The rows are grouped in 4 different ways at once. Each group adds its own fixed numbers to the row, and there is some noise. The rows also spread widely along 15 directions, which tell nothing about the answers.
(in the rows, 128 means zero)
Known rows, each followed by its group in each grouping:
[186 133 142 167 127 179 158 101 162 158 113 150 165 122  56 143  96 173
 123 125 146 105 133  69 137 108 152  63 141 147 118 143]
j262 G L D
[131 146  86 127 173  74 150 117 134 127 121 100 122 117 157 122 124 157
 128 143 102 144 152 103 118 117 107 160 126 160 109  94]
j709 F T J
[127 135  91 151 123 143 141 126 160 196 183 102 154  98 114 151 119 157
 162 149 128 101 130 103 103 146 116 142 133  90 120 105]
j262 Y W M
[144 148 106 143 115 115 141 128 157 138 117 138 158  99 120 130 113 148
 160 139 129 131 118 105 129 114 131  94 146 115 159 124]
j759 B N V
[176 112 133 135 110 126 138 147 129 164 143 127 144 146 156 126 148 154
 128 133 107 128 144 128 120 106 150 109 132 169 147 124]
j759 Z C V
[191 128 196 109 117 188  59 111 155 151 142 168 124 112 126 128 161 122
 135 126 122 160 146 154 116 168 103  87 138 119 153 154]
j709 G Q D
[165 127 116 122 157 131 135 160 147 134 134 129 113  95 115 131 122 164
 103 136 149 132 160 131 126 118 110 127 125 150 121 126]
j262 F T M
[151 113 154 109 136 119 114 103 167 149 156 143 151 135 133 117 129  88
 116 145 151 140 138 127 133 154 156  86 168 145 168 150]
j759 Y Q U
[191 128 132 117 166 180 147 146 142 129  68 184 136 117  61 109 162 174
 113 139 148 172 172 108  94  65  76  47 120 131 156 159]
j262 Z W J
[116  95  91 105  88 169 107 165 123 166 194 120 171  61 133 132 110 149
 113 148 148 118 119 158 116 120 150 108 140 135  95 117]
j262 B L U
[147 106 126 157 133 103 115  83 104  81 125 138 123 150 171  90 114 125
 184 155 108 126 108 142 139 118 115  93 126  70 163 112]
j709 B N A
[124 109 172 100 130 200  50 135 155 165 168 133 136 117 117 112 159  74
 144 150 132 147  96 152  80 168  86 155 139 109 133 185]
j262 F C A
[104  92  65  93 123 135 113 114 119 191 223  89 193 119 173 132 178 143
 136 160  94 137 151 114  61 160  85 173 132 117 108  78]
j759 Y N D
[ 93 169 143 117 128 107 121 138 141 143 131 106 150 102 130 139 133  99
 148 163  91 143  80 162 124 157 140 145 118 149 121  81]
j709 B Q V
[109 161 148 156 131 193 126 126 159 108 111 112 103  91  86 140 124 185
  99  96 119 140 113  93 136 167 109 162  80 156  74 167]
j759 Y W V
[130 131 163 182 169 109 146 156 123 105 133 159 116 128  63 119 106 161
 170 183 153  79 125 159 197 116 122  70 109  42 153 136]
j709 Y W U
[117 120 167 108 141 195 146 136 138 205 132  97 147 204 106 131 199  49
 160 161 108 148  56 194  71 152 132  89  73 159 143 106]
j262 B T M
[140 137 132 142 146 115 116 138 132 133 151 141 110 120 132 117 156 168
 170 155 127 122 154 159 161 135 104  87 104  87 155 139]
j262 B L J
[148  92  86 121  40 150 137 171 141 159 187 113 179 115 141 124 170 244
  93 113 135 145 169 107 136 108 145 110 135 156 147 194]
j262 B L M
[131 134 125 165 135 154 130 105 120  90 116  95 127 140 148 116 126 118
 156 145  90 142  72 138  71 170  57 183  96  68 141 106]
j262 B L U
[189 145 175 151 156  78 130 124 151 141 134 115 151 142 138 140  96  95
 119 175  94 114 131 110 117 146 136 182 172 160 143  88]
j709 G T J
[119 133  94 110 118 156 120 109 143 143 137 119 127  86 147 122 139 153
 136 118 129 162 127 132 110 145 120 101 110 138 115 126]
j262 B W J
[133 127 150 139 169 119 129 156 139 151 147  95  94 150 154 116 125  91
 127 146 120 119 109 147 124 148 138 174 120 161 122 138]
j262 Z W U
[ 73 150 103  96 173  77 113 189 132 130 134 115  91  73 157 115 140 115
 145 164 136 149 129 179 147 116 126 128 113 145 114 120]
j262 Z N J
[197 141 143 184 113 156 165 139 141 172 115 103  99 167 147 141 126 176
 143  98  95 104 122 110 125 112 150 121  98 177 124 132]
j262 Z L V
[146 135 142 110 157 115 115 173 137 142 146 142 134 130 121 123 180 143
 138 164 132 153 155 161 121 137  76 128 123 114 170 148]
j709 B L D
[194  67 144  99 144 177 164 102 146 143 135 157 167 175 113 109 167 119
  83 127 174 166 159 135  93 116 133   6 131 167 186 140]
j759 Z N J
[146 155 118 145 156 108 150 148 139 160 135 144 155  98  88 145 119 159
 157 168 128 106 144 126 140 106 123  98 132 121 128  87]
j709 B L V
[138 165 147 146 161 136 163 160 173 140 101 125 125 118  65 146 122 127
 127 149 148 130 113 126 118 134 107 123 119 132 152 140]
j262 Y W A
[154 122 133 138 100  94 149 169 128  97 130 108 124 127 176 126 127 147
 109 131 115 141 115 166 132 136 133 130 117 149 169 110]
j759 Z N V
[171 117 136 123 129 174 106 176 140 174 170 134  93 108 141 138 151 161
 139 127 145 123 152 182 125 140 111 103 104 121 141 136]
j262 B Q M
[131 157 131 145 113 146 125  90 170 100 115 143 173  88  84 125 125 155
 139 145 134 153 116  96 118 158  94 104 142  83 158 154]
j262 B L J
[112 130 121  89 139  97 123 137 153 116 130 130 147 101 141 112 126  93
 115 152 151 166 112 150 132 140 144 102 150 156 161 138]
j759 B Q D
[172  84 117 102 167  80 104 132 126 146 132 146 112 161 186  77 146  90
 152 163 137 152 158 136 119  79 129  97 164 144 173 160]
j262 G T J
[170 148 112 141 123 112 155 171 143 164 136  95 140 106 137 151 119 192
  86 129  94 122 161  95 124 108 151 175 133 208  91 106]
j262 Z T U
[140 140 115 115  78 120 140 115 148 123 110 130 179  94 140 124 124 148
 110 134 109 167 119 110 109 115 152  88 152 160 150 116]
j759 Z Q J
[135 147 141 139 135 151 111 115 162 126 126 141 148  94  93 121 135 147
 126 144 126 144 137  91 119 139 109 128 142 119 124 153]
j262 Z N M
[176 110 153 142 128 169  99 148 125 170 127 144 106 152 139 102 150 135
 157 133 116 127 133 136 121  93 128  96 125 132 135 179]
j262 Z L U
[135 138 142 152 149 125 146 111 147 129 125 131 140 129 101 132 103 113
 146 157 132 111 106 126 131 135 134  96 128 114 144 108]
j759 Y Q A
[ 85 107 127  99 127 114 136 176 128 140 192 103 159 124 124 119 172 140
  97 169 147 134 127 177 143 151 140 118 113 148 134 141]
j262 Z L D
[110 145 114 117 161 165 125 143 134 131 110 101  87 111 142 120 159 172
 103 100 111 162 138 119 124 128 116 145  78 200  71 153]
j262 Z N D

New rows. What belongs after each?
[166 147 137 177 143 164 126 129 141 136 114 132 113 132  95 126 135 208
 142 123 105 114 148  86 148 117 107 134  99 121 105 168]
j262 B T U
[135 156 106 125 164 108 149 177 168 200 157 115 113 123 126 143 173 172
 149 132 143 128 170 126 141 128 118 112 116 148 148 149]
j262 Z N D
[167  99 138 175 117 182 151 160 118 155 146 120 109 135 128 132  93 156
 139 124 143  82 104 152 138 107 156  82 103 126 116 126]
j759 Z L U
[146 130 111 110 125  91 155  98 146 112 114 110 147 143 162 113 135  96
 131 142 121 170 106 143  94 145 125 109 133 149 184 100]
j262 B W A
[138 151 205 120 136 160 101 160 142 142 103 135 117 151 103 129 178  98
 133 149  96 162  94 176 118 151 111 125  98 153 145 144]
j709 G Q V
[155 127 150 127 174 145 154 172 129 153 115 115 126 143 105 139 135  93
 117 164 119 123 116 162  90 117 111 135 109 162 126  84]
j262 Y N M
[136 120 106 140 137 113 127 117 135 108 118 113 147 101 127 103  59 132
  97 139 124 114 120  61 130  81 163 176 175 196  75 152]
j262 F L A
[145 119 145 150 126 172 109 115 146 131 146 141 121 106 107 117 111 127
 154 142 153 116 111 137 128 144 123  83 126  84 142 145]
j262 Z W A
[119  92 120 153 182 192 154  91 118 117  97 120 118 194  97  87 148 124
 142 132 133 148  99  91  81 104  78 121  91 111 121 176]
j709 Y W A
[131 181 194 141 105 155 118 163 154  95 102 122 158 106  71 149 151 159
  96 151  87 159  99 141 123 169  96 173 110 143 138 139]
j709 B Q A
[127 109 122 158 146 152 144 127 111 113 107 130 157 167  95  92 138 132
 156 172 112 127  92 111 107  85 101 122 116  89 140 148]
j262 B Q M
[122 130 132  98 127 160 119 173 161 193 166 126 130 119 117 134 192 156
 122 133 142 156 155 144 119 141 123 105 112 155 141 164]
j759 Z Q M
[144 126 138 105 133 140 110 165 133 182 166 110 128 129 145 139 174 165
 103 133 100 136 162 143 139 138 148 140 104 207  92 129]
j759 B T U
[128 143 157 150 132 128 121 139 149 103 134 139 177 107  74 129 125 154
 126 173 123 128 121 109 138 139 102 149 146  99 146 153]
j709 B C A
[143 106 130 119 107 130  96 162  91 117 175 122 139 101 156 125 152 192
 113 160  93 125 155 170 143 126 115 145 105 133 102  98]
j709 B T A
[114 133 115 141 132  98 121 180 118 149 157 127 133 118 123 113 168 216
 133 165 100 118 172 114 173  89 129 136 115 133 110 162]
j262 Z Q J
[ 95 160 163 136 118 215  52 166 162 212 167 121 112  73 103 143 125 104
 177 144 120 110  77 153 124 160 131 149 118 115  80 171]
j262 B Q J
[144 129 100 110 136  94 111 128 136 162 150 131 148  98 168 123 127 117
 165 167 114 137 139 140 111 118 126 110 149 121 145  88]
j759 B T J
[109 111 127 147 177 129 175 134 163 146 164  87  86 150 135 127 101 106
 124 125 188 108 103 153 153 162 168 104 107 149 131 142]
j709 Z T M
[166 122 127 137 131 129  79  92 138 165 166 137 129 104 155 115 114 133
 167 146 107 107 148 114 127 131 127 121 152 108 111 119]
j262 F T J
[132 116 129 126 146 124 141 143 107 109 144 121 123 135 136 115 162 175
 106 148 110 136 150 162 144 131 120 105  87 138 119 104]
j262 Z Q U
[113 105 117 160 143 163  99  86  97  76  81 139  89 147 148  65 118 135
 173 125 101 145  93 100 127  87 106 113 103  99 101 187]
j759 Y L U
[137 151 151 111 128  88  90 173 156 129 143 131 135  82 140 136 128  79
 152 183 126 145 109 179 110 157  98 149 159  97 180 104]
j262 G N A
[115 133 124  96 207 167 129 109 165 192 156 129 130 111  90 136 136  76
 133 142 164 134 126 136  89 155 109 103 123 156 100 104]
j709 F L V
[ 98 107  97 136 156 141 102 134 104 136 151 120  99 127 141  94 154 189
 152 133 118 124 146 108 166  99 122 126  92 131  75 173]
j262 G N D
[112 136 108 105 140 140 122 121 135 152 151 110 128 108 147 128 175 149
 140 139 107 159 143 145 105 156 108 123  97 136 115 100]
j262 Z C M
[159 181 188  96 127 133 115 159 148  89  51 155 153  84  92 140 130  79
 105 167  98 183  93 177  94 132 112 111 131 172 159  81]
j759 B Q A
[ 89 174 127 132 119 114 102 109 166 128 133 125 176  69  94 127 106 116
 147 172 110 137  98  93 129 148 133 161 160 112 115 130]
j262 B Q M
[195  96 161 160  69 178 132 136 101 106 138 142 188 139  93 123 139 203
  96 152  84 114 132 126 114 108 110 114 119 111 134 113]
j262 F Q M
[133 159 134 151 141 146 132 128 161 170 102 118 126 141 113 129 135 120
 176 135 110 141 100 103 110 116 121 130 128 137 135 149]
j709 B N M
[119  94 121 118 184 125 158  97 112  70 138 135 189 145  87  96 139 125
  80 181 133 140 132 117 109 130  98 125 123 129 126  96]
j262 B Q V
[175 138 167 141 110 112  88 132 123 106 113 167 118  97 128 117 122 165
 141 148 101 123 158 140 176 104 147  88 136 136 133 136]
j262 Y C A
[145 105 114 123 125 172 150 117 120 149 113 143 190 133  78 117 138 142
 123 161 117 134 117 109  96  78 128  70 127 138 113 112]
j262 Y T D
[129 153 120 104 171 110 155 154 172 179 148 123 143  94  97 149 132 104
 133 163 160 134 133 162 111 150 116  93 131 135 157  87]
j262 F W J
[103 102  90  97 121 151 166 159 139 104 116 145 183 120  78 105 165 173
 100 145 179 177 123 130 120  96 107  48 119 119 175 181]
j759 B Q D
[163 157 149 155 131 169 127 122 170 184 149 138 153 121  79 150 160 169
 155 141 113 116 141 104 111 154  99 108 116  99 138 126]
j262 Z T V
[144 127 172 150  97 163 129 162 132 144 156 118 145 131 103 148 138 166
 113 146 108 110 117 155 140 142 134 127 108 135 126 128]
j709 Y Q A
[148 111 160 123 142 101  94 161 118  72 124 174 110  96 122  97 128 170
 105 151 140 131 171 147 195 101 138  93 132 138 133 173]
j759 Y C V
[130 157 100 152 139 132 200 109 128 169 108  97 220 164  76 145 163 151
 144 179  65 135 104  88  61 108  94 137 106 140 124  55]
j262 B L J
[155 152 152 125 128 121 121 159 142 117 124 135 153  84 107 138 134 130
 118 175 110 143 130 156 107 143 102 136 132 115 143  84]
j262 Z T M
[113 139 157 138 108 136 125 118 160 142 136 127 167 147 100 120 150 123
 147 151 120 137 100 115 147 144 154 100 134 137 153 168]
j759 B N M
[ 99 135 159 135 147  89 134 189 132 102 140 126 141 132 106 116 150 118
 135 192 131 130 103 179 151 142 112 126 119  85 179 140]
j759 Z Q U
[173 107 146 115 113  94 131  77 131 131 153 105 154 189 197 108 154  93
 121 142  91 151 124 144 108 161 151 122 139 172 178  99]
j262 B Q A
[123 104 118 130 144 136 111 129 142 161 196 102  95 126 176 120 142 130
 149 132 143 121 135 157 131 169 129 133 114 114 133 138]
j262 Z C M
[ 88 162 178 138 137 167  55 114 146 139 174 103 114  90 127 136 139 125
 137 143  86 122 104 140 149 214 125 201 102 133  62 143]
j262 B C U
[158 130 171 132 129 130 144 153 105  86 103 121  77 154 154 126 159 168
 104 111 104 145 128 207 175 146 148  75  52 188 132 112]
j759 B L U
[122 119 161 133 144 141  71 146 173 196 187 142 114 159 127 103 183 112
 195 156 156 121 131 127 148 156 113 112 144  69 181 240]
j759 Z T D
[137 147 133 126 153 117 130 130 174 166 146 119 116 111 121 140 124 140
 124 133 140 131 153 109 143 144 145 132 139 164 117 142]
j709 Y T M
[151 147 136 177 131 121 152 141 176 118 133 111 113  99 109 145  63 139
 130 137 157  98 106 116 143 152 135 141 143 101 147 139]
j262 Y T M
[163  91  91 104 165 143 148 175 115 165 155  98 115 130 168 130 141 157
  79 121 126 142 173 132  87 101 111 158 119 203  97 108]
j709 Y N U
